The rows come from 4 hidden closed curves, with some noise, and rows from the same curve form a group. Each curve winds through 8 dimensions. The rows are also pushed far along 5 directions, which tell nothing about the answers.
In the rows, 128 means zero.
Some rows, each with its group after it:
[116 136 140 121 128 131  97 115 112 135 135 123 154 152 120 153 130 105
 139  96] => Z
[109 162  51 158  80  98 129  87 142  71 172  99 142  64 118 157 104 156
 150 179] => J
[123  81 141 150 104 104 188 135 112 186  66 161 103 173 188  87 163 153
 121 192] => D
[110 151  79 104 127  94  98  82 121  86 159 104 126  64 126 169 124 126
 149 123] => J
[126 154  46  73 121 184 121  74 174  89 198  90 106  79  92 170 122 138
 109 111] => Z
[ 96 103 139 149  80  92 160 127 142 175  94 135 102 131 176  96 135 170
 129 179] => F
[ 61 116 139 205  96  67  99 141 119  74  95 107 145  69  84 165  54 165
 187 134] => J
[116 118 153 132 134 138 114 153 128 135 133 141  93 106 112 113 118 133
 139 131] => F
[120 131 131 136 132 141  86 151 145 103 115 136 178 113 114 154  71  99
 107  97] => Z
[144 129  60 122 106 134 148 110 149 111 108 117 130 103 113 151 120 117
 127 144] => F
[164 162  71 123 105 158 149  92 163  81 173 115 123  98 137 131 137 140
 112 177] => D
[209 186  90 100 149 122 112  96 111  17 134 147 155  93 126 192 106  88
 134 142] => D
[ 42 119 126 131 100  89  83 133 118 112 118 106 116  92  63 166  69 151
 174 104] => F
[147 118 103 141 120 103 148 123 120 129 113 144 130 106 157 134 133 111
 126 157] => F
[ 88 130 127 101 138 130 108 140 127 161 175 106 115 123 117 122 126 145
 112  85] => J
[116  89 174 152 133 220 166 117 173 130 125 151 191 187 128 109  72 132
  99  64] => Z
[126 182  81  93 115  97  80 113 110 108 168 114 105  66 123 170 144 137
 143 147] => D
[ 49  92 136 117  99 115 113 120 121 209 136 119  69 128 112 116 159 173
 159 133] => J
[120 111 149 148 115 135 127 128 162 127 150 145 146 127 151 111 101 138
 113 144] => J
[108 113 117 136 113 138 117 139 162 129 104 122 123  96 126 140  94 144
 117 127] => Z
[171 139  98 124 151  62 101 117  85  60 135 142 155 111 120 157 117  61
 151 160] => D
[127 103 145 167 137 117  96 171 138  76 103 125 144 101  67 149  68  94
 148 122] => D
[165 129 168 136 185  35  78 187  45 135  69 130 103 122 136 136 181  72
 164 143] => D
[ 93 116 114 135 126 165  80 134 152  94 149 114 125  85  60 159  80 123
 143 103] => F
[107 121 106 126 125 165  90 136 180  94 136 107 138  73  76 193  69 135
 125  69] => Z
[123 145 108 125  97 163 140 110 148 139 141 131 133 122 152 143 138 159
 109 141] => D
[181 114 134 134 144  30 139 146  58 131  64 171 125 150 185 106 171  79
 144 211] => Z
[150  88 214  98 142 171 152 159 134 199 107 166 101 217 147  95 166 137
 109 111] => D
[165 119 100 145 114  69 150 109 113  84  89 139 140 120 132 149 124  96
 158 179] => D
[134 119 141 121 113 161 140 139 166 127 155 128 149 153  99 149  87 128
 117  77] => J
[133 123 132 101 130 177 129 114 155  86 151 157 143 139 101 136  74 129
 112 121] => D
[132 123 126  89 156 118 134 110 112 136 155 140 106 139 146  98 138 112
 119 134] => J
[105 108 116 169  69  96 162 124 152 120 110 137 115 115 114 122  79 173
 159 187] => J
[187 166 118 132 113 195 126 101 215  27 167 117 193  97 107 192  70 113
 109  90] => J
[143 136 148 144 126 146 131 154 149 106 122 147 131 118 132  96 101 136
 112 160] => D
[ 90  96 130 134 138 148 138 151 138 163 120 139 127 127 139  95 105 150
  97 120] => Z
[121 136 133 102 120 149 168  95 141 123 113 123 110 144 140  99 125 156
 125 129] => F
[130 122 106 124 119 132 123 138 128 144 126 121  83 101 102 135 150 129
 147 143] => F
[120 119 141 146 130 172 115 167 143 132 109 121 125 142  61 140 103 129
 133  95] => F
[125 155 110 122 116 196 136 101 169  82 126 120 187 119 107 148  73 120
 104  72] => Z
[148 150  84 116 137 115 105 144 106 116 132 112  93  80  86 160 148 110
 151 135] => F
[118 172 101 143 106 118 107 131 146  85 136 110 135  55 115 154  99 163
 142 138] => Z
[ 47 109  85 115 105  94 143 122  84 199  98 117  44 108 104  83 156 186
 167 174] => J
[114 144  85 134 131  93 124 127  92 114 122 110  73  77 113 116 142 148
 153 177] => F
[ 75  91  96 142 105 101 116 129 136 147 124 110  92  79 100 164 117 155
 152 132] => Z
[126 147  97 129 126 189 134 117 168 110 146 118 154 101 131 111 109 145
  89 117] => J
[114 128 117 118 139  86  92 106  92 133 140 107  93 110 110 174 158 124
 171 119] => Z
[150 151 168  73 174 153 120 139 113 158 188 108 103 178 118 119 174 122
 106  59] => J
[ 40 111 134 151 111 120  75 129 114 130 123 114 126 103  80 151  84 138
 164 110] => Z
[141 112 135 160 121 117 156 129 109  99 100 167 153 159 124 112  86 122
 137 169] => D
[113 127 108 135  86 174 162 103 167 146 156 119  93 126 130 105 148 177
 119 164] => D
[122 138  87  82 153 125 116  78 101 112 157 113 113 115 118 152 149 106
 141 109] => Z
[191 198 166  82 197 144  55 129 109  84 151 128 166 130 139 169 138  74
 113  63] => Z
[ 99 138 108 106 132 113 134  93 102 162 128  97 104 116 153 118 192 144
 139 119] => J
[138 148  96 146 124 111  90 152 124  74 146 130 154  92  85 157  72 109
 136 147] => F
[115 126 114 137 128 133 101 143 134 107 148 133 132 107  94 134  94 121
 128 137] => F
[156  98 124 185  96 109 154 142 161  79  60 163 155  94 133 130  56 116
 137 187] => F
[135 137  89 125 124  69 139 111  95  93  95 120 107  92 126 129 136 114
 160 168] => D
[145 139 154 125 128 105 132 156 133 135 125 116  99 124 128 128 139 148
 134 125] => J
[144 146  81  67 165 139 108 125  99 131 150 121  96 115  93 126 156  95
 125 116] => F

New rows. What belongs after each?
[150 108 148 128 167 156 122 164 134 136 114 149 161 164 139 119 105 100
  84  97] => Z
[139 136 144 145 134  79 144 157 104 129 106 126 142 144 138 128 122 131
 130 121] => J
[135 137 145 138 146  73 126 166  86 138 107 121 132 142 128 132 134 122
 137 113] => J
[187 140 152 159 127 105 126 161 117  87 102 162 189 141 129 155 116  88
 136 135] => Z
[165 166 119  78 156 134  98 103 135  97 169 112  99  93 130 146 162 116
 130 123] => J
[215 146 169 135 181 122 108 164 119 110 107 161 193 169 178 148 122  73
  89 105] => Z
[155 121 150  87 168 141 121 135 133 162 118 142 112 141 174 104 153 118
  91 113] => Z
[107 118 168 101 123 164 165 123 142 170 123 140 143 194 151  86 120 145
  95  84] => F
[149 121 148 157 140 132 110 134 117  60 113 142 135  98  78 170  84  95
 171 114] => F
[109 143  90 112 122  76 110 123 103 148 118 111 111  90 132 143 151 142
 145 139] => J
[176 149 137 111 159 170 147 107 143 104 106 133 144 129 160 108 149 117
 107 117] => J
[ 94  70 186 160 101 111 167 141 129 177  65 136  96 164 127 102 133 154
 167 129] => J
[163 145 135 158 154 119 114 124 110  65 123 128 178 125 117 154 111  93
 143 119] => J
[118 160  69 132 109  47 125  92 101  80 171  94 123  77 131 162 131 133
 158 157] => J
[105  96 112 164  85 160 167 152 156 121 108 140 148 131  87 119  85 146
 121 139] => Z
[ 74 112  97 120 115 166 109 103 146 130 143 115 113  92  91 131 118 137
 140 118] => J
[144 135 130 119 123 120 118 136 144 131 118 130 149 128 150 143 119 123
 109 122] => F
[135 112 176  67 199 129  96 175  71 205 125 138  54 169 113  90 195  99
 128  92] => J
[200 137 112 147 142 107 138 136 113  87 113 157 186 132 153 156 108  70
 114 136] => F
[ 94 146 140 109 105 111 116 106 112 156 120 133 106 125 163  89 154 141
 138 162] => Z
[122 133 104 103 135 120 138 118 101 147 150 126 129 141 120 133 141 112
 129 104] => F
[140 127 125  99 169 127 100 113  96 143 142 137 122 134 144 116 170  87
 126 130] => J
[154 133 138 145  83 208 201 132 193 147 130 145 162 185 153  77 120 160
  72 143] => Z
[ 93 128 144 143 104 139 105 162 142 124 106 131 134 101  97 123  96 144
 134 124] => Z
[203 156 143 141 151 100 140 126 137  77 114 135 167 115 187 137 133  97
 109 142] => J
[191 151  91 108 134 159 159 104 157 124 180 147 142 126 195 104 152 113
  76 165] => F
[ 88  80 166 148 119 104 138 113 126 153 102 141 122 141 152 108 130 134
 152 133] => J
[ 77 102 155 115 118 105 135 121 111 173 102 106  63 127 108 125 158 159
 174 109] => J
[ 98 152 149  64 193 143  90 102  78 151 178 118  98 127 137 107 175 129
 132  62] => Z
[ 82  52 182 147 127 147 124 130 123 175  98 156 113 162 103 117 121 112
 158 108] => F
[ 80 145 117 106 128 165  89 116 150 122 181 122 149  89 108 144 102 142
 117  74] => Z
[133 138 134 129 129 146 104 121 161  95 175 128 159 114 127 146  96 126
 114 109] => J
[173 157 132 103 182 167 132 113 131  72 135 121 162 128 134 133 122  93
 102  69] => J
[230 191 125  66 162 157 128 123 151 105 190 113 149 147 153 158 172  93
  79  78] => J
[135  81 171 211  87 155 167 175 170 119  95 154 168 178  97 107  62 139
 123 160] => D
[ 88  97 149 134  99 196 137 101 170 138 159 132 147 156  96 135 107 143
 134  89] => Z
[109 101 157 153 119 129 138 158 151 150 135 141 158 154 139 109  90 139
 104 110] => J
[109 141 137 107 134 143 140 106 125 115 125 142 133 110 143  94 127 137
 127 122] => Z
[117 125 143 160 121  67 137 137  67 131 107 154 145 140 139 108 141 122
 164 166] => Z
[110 139 143  98 129 144 127 104 132 124 145 119  74 122 106 112 137 155
 146 128] => F
[ 89  82 198 110 156 121 128 167 100 205  85 149  88 174 123  81 132 144
 134  89] => J
[134 123 128 116 106 164 141  93 162 114 120 142 153 142 145 125 110 109
 115 136] => Z
[137 133 105 140 104  47 155 111 103 121  98 122 103 103 156 133 146 141
 165 181] => J
[ 93 125 166 103 147 157 124 153 103 216 138 134  91 170 146  72 180 154
 106 110] => D
[ 28 102 125 101  87 110 131 104 136 181 130 113  72 119 118  96 121 187
 146 133] => F
[124 106 145 158 103 109 129 153 129 156 114 117 121 139 108 152 139 128
 150 123] => J
[146 135 116  57 131 232 183  60 199 161 184 111 111 149 176  84 183 136
  68  88] => J
[ 70  95 111 130 120  51 123 133  58 201 108 123  57 111 131 114 182 141
 176 158] => F
[ 55 109 103 127 115 130 118  94 123 134 127 112  84  81 103 108 122 161
 161 144] => J
[ 58 131  77 123  94 119 144 132 118 157 127 103  87  89  96 103 134 184
 140 136] => Z
[ 38  93  99 134 105  93 107 140 105 176 102 109  98 111  86 132 116 148
 158 127] => F
[167 158 148 103 156  82 118 115  97  83 111 137 117 116 155 135 133 114
 143 141] => F
[105 118 162 145 112 118 144 152 134 158 151 118 107 156 117 111 124 161
 133 120] => J
[ 94 137 132 149 113 129 111 154 128 147 119 116 132 114 116 119 119 139
 130 118] => D
[129 132 115 115 116 103 149 119 104 121 124 137  70 124 120 109 144 162
 149 194] => D
[ 85 132 184 153 137 139  66 173 129 118 108 114 125  92  70 167  91 148
 162  67] => Z
[126  50 165 227 105  31 119 197 100 102  31 174 158 131 105 151  56  96
 172 191] => D
[144 119 136 122 146 149 171 113 124 151 122 150 169 185 175  79 136 113
  91 120] => J
[104  85 133 165 103 117 146 155 136 164  74 146 164 162 135 112  93 125
 114 143] => F
[ 59 170  67  80  81 162 144  69 144 159 184  90  61  79 125  93 162 201
 136 148] => D
